The rows of a group lie close to one hidden flat surface of 5 dimensions, which may be shifted away from zero. Surfaces can cross.
Some rows, each with its group after it:
[ 16  -4  -8  -3 -34 -11 -33  -3  -8] | q_360
[-44   0 -34  27  31 -28  39  -1 -13] | q_859
[-35 -12 -45  10 -23  38  37  23  -6] | q_360
[ 14  23 -37   1 -21  -8 -22   5  17] | q_859
[ 11  -7  14  60 -13   4 -11  25  11] | q_619
[ 26  -8  19 -10 -22  -1  -5  -8  -7] | q_859
[ 32   5  33  24  -4  -3 -48  10   7] | q_619
[ 14 -15  21 -18 -11 -28  -5 -26  -8] | q_859
[-14   3 -16  -4  17  -4  40  -7  31] | q_360
[ 4  8 15  6 17 28 -1 15 11] | q_360
[-24 -16  16 -23  16  24  -6  -5 -13] | q_619
[  0  32 -23   3  21  22  26  24 -18] | q_619
[-14  -8  21  -6  17  21  -4   2  -6] | q_332
[-25 -36  18   0   0   9  24  -8 -15] | q_332
[ 11  -1   1  43  -5 -31   9   4  -1] | q_619
[-12   1  -1  35  24 -31  35   2 -22] | q_859
[ -3  23 -44 -16  -3 -14  26  -4  -5] | q_619
[-16   9 -37 -33  -3   7  -5 -10  25] | q_332
[ -8  -6 -15  -3 -13  24   5   8   5] | q_332
[ -5 -20  18 -18 -11  20 -17  -5   1] | q_332
[-13 -30  -1  -3 -27  24  12   0  -1] | q_332
[ 37  33 -16  13 -15 -11 -24  15   9] | q_619
[-45 -23 -16 -60  -2  31 -32 -21  10] | q_859
[-19 -23 -14 -37 -23  13 -13 -18   6] | q_360
[  7  18 -38  16  -4 -32  44  -5  34] | q_360
[ 25  24  22  29  17   8 -28  25 -11] | q_859
[ -1   3  25  28  19  33   6  28 -14] | q_332
[ -1  17 -12  31  24 -18  55   6  22] | q_360

New rows, each followed by its group:
[  6  12 -24  -4  -3 -53  20 -20  -6] | q_619
[  9   4  -9  11 -18   6 -15   9  13] | q_619
[  5   9  -1 -43   6 -12 -21 -20  -8] | q_619
[ 24  17 -23  10 -31   7 -19  18   9] | q_360
[-17 -26 -10 -16 -19 -12  -7 -22  11] | q_619
[ 20   5   1  40 -19 -12  -9  19 -30] | q_360
[-10   0  -4  37   6   7  32  20 -18] | q_360
[-26   2 -18 -19   6  18 -23   2   5] | q_859
[-32   2 -16  -8  23  22  23   5   2] | q_332
[-15  -4  25 -10  37  17  18  -5  18] | q_360
[ -8   5   9 -57  22   8 -17 -20 -20] | q_619
[ 16 -26  48  -6  -8   0  16 -10 -25] | q_859
[-14 -26  50  -9  26  -3 -12 -15 -26] | q_360
[-13 -17   4  43  -5 -14  26  12 -46] | q_360
[  5  -7  19  -1  -6  23 -30   9 -15] | q_360
[ -2 -20  24  -3   7 -29  16 -22 -23] | q_859
[-10  21 -16  -2  31 -10  11   0   6] | q_332
[ 17  26 -48   8 -28  14   8  20  38] | q_360
[ 19  25   3  71  -5  36   7  62 -30] | q_360
[  2  26 -34  -9   3  -4  -1   1  22] | q_332
[-30 -24   0   7  -3  28   8   6   2] | q_619
[-32  -7  -8 -24   7  57   0  13  -6] | q_619
[ 19  -1  17  -9 -15  14 -19   2  -3] | q_859
[-19 -15  -3  -2  -1  -1  18  -8  -7] | q_360
[ 17  -8   5  18 -23   1  43   9 -15] | q_859
[ -7 -18  10  26  -3 -15  33  -1 -14] | q_332
[-22 -40  20  33   2 -39  21 -19  -7] | q_619
[-20 -10  14 -32  20 -22 -49 -29  -3] | q_859
[-15   2 -35   8  -7   2  40   5  18] | q_360
[ 15   1  12   5 -15   7 -30   9 -11] | q_360
[  0  10  -7 -22  -1  34 -21  10   1] | q_619
[ 11   1 -12  15 -22 -11  -5   7 -10] | q_360
[-23 -25 -18 -37 -32  33  -3 -10  15] | q_332
[ -2  -4  18  14   7  31  15  19 -19] | q_859
[-44 -53  39 -10  20  12  27 -17 -30] | q_332
[ 10 -13  36  72   8 -28   6  13  -7] | q_619
[ -6   0  47  12  40  38 -27  22 -26] | q_859
[ -4 -20  44 -19  26 -25 -12 -30  -3] | q_360
[ -5 -10  15  10  10 -21   3 -10 -11] | q_619
[ -2   2 -39  -8 -37  30  20  11  13] | q_859
[ 20  31  -5 -15   7  13 -20  11  -7] | q_619
[  7  11 -43 -21 -30 -20 -24 -13  22] | q_859
[-13 -11  12 -27  17   8   3 -17  20] | q_360
[ 30  23  -5   6  -3 -13  -9   1  29] | q_360
[ 34  -3 -21   5 -52 -25  37  -7   5] | q_859
[  8   3  20  17   5  14  -9  17 -11] | q_360
[-20 -27  -6 -24 -17  23  28  -9  -6] | q_859
[ 25 -12  54  -7   6 -15 -22 -15 -19] | q_859
[ 35  15   3  56 -29  31   1  48   0] | q_332
[ 39  15  27  34  -8  17   6  30 -15] | q_859
[-25   4  -6  -5  35 -26  27 -15  -3] | q_332
[17 19 -2 18  4 18  0 22 15] | q_360
[-15  44 -23  37  41  23 -39  41   3] | q_859
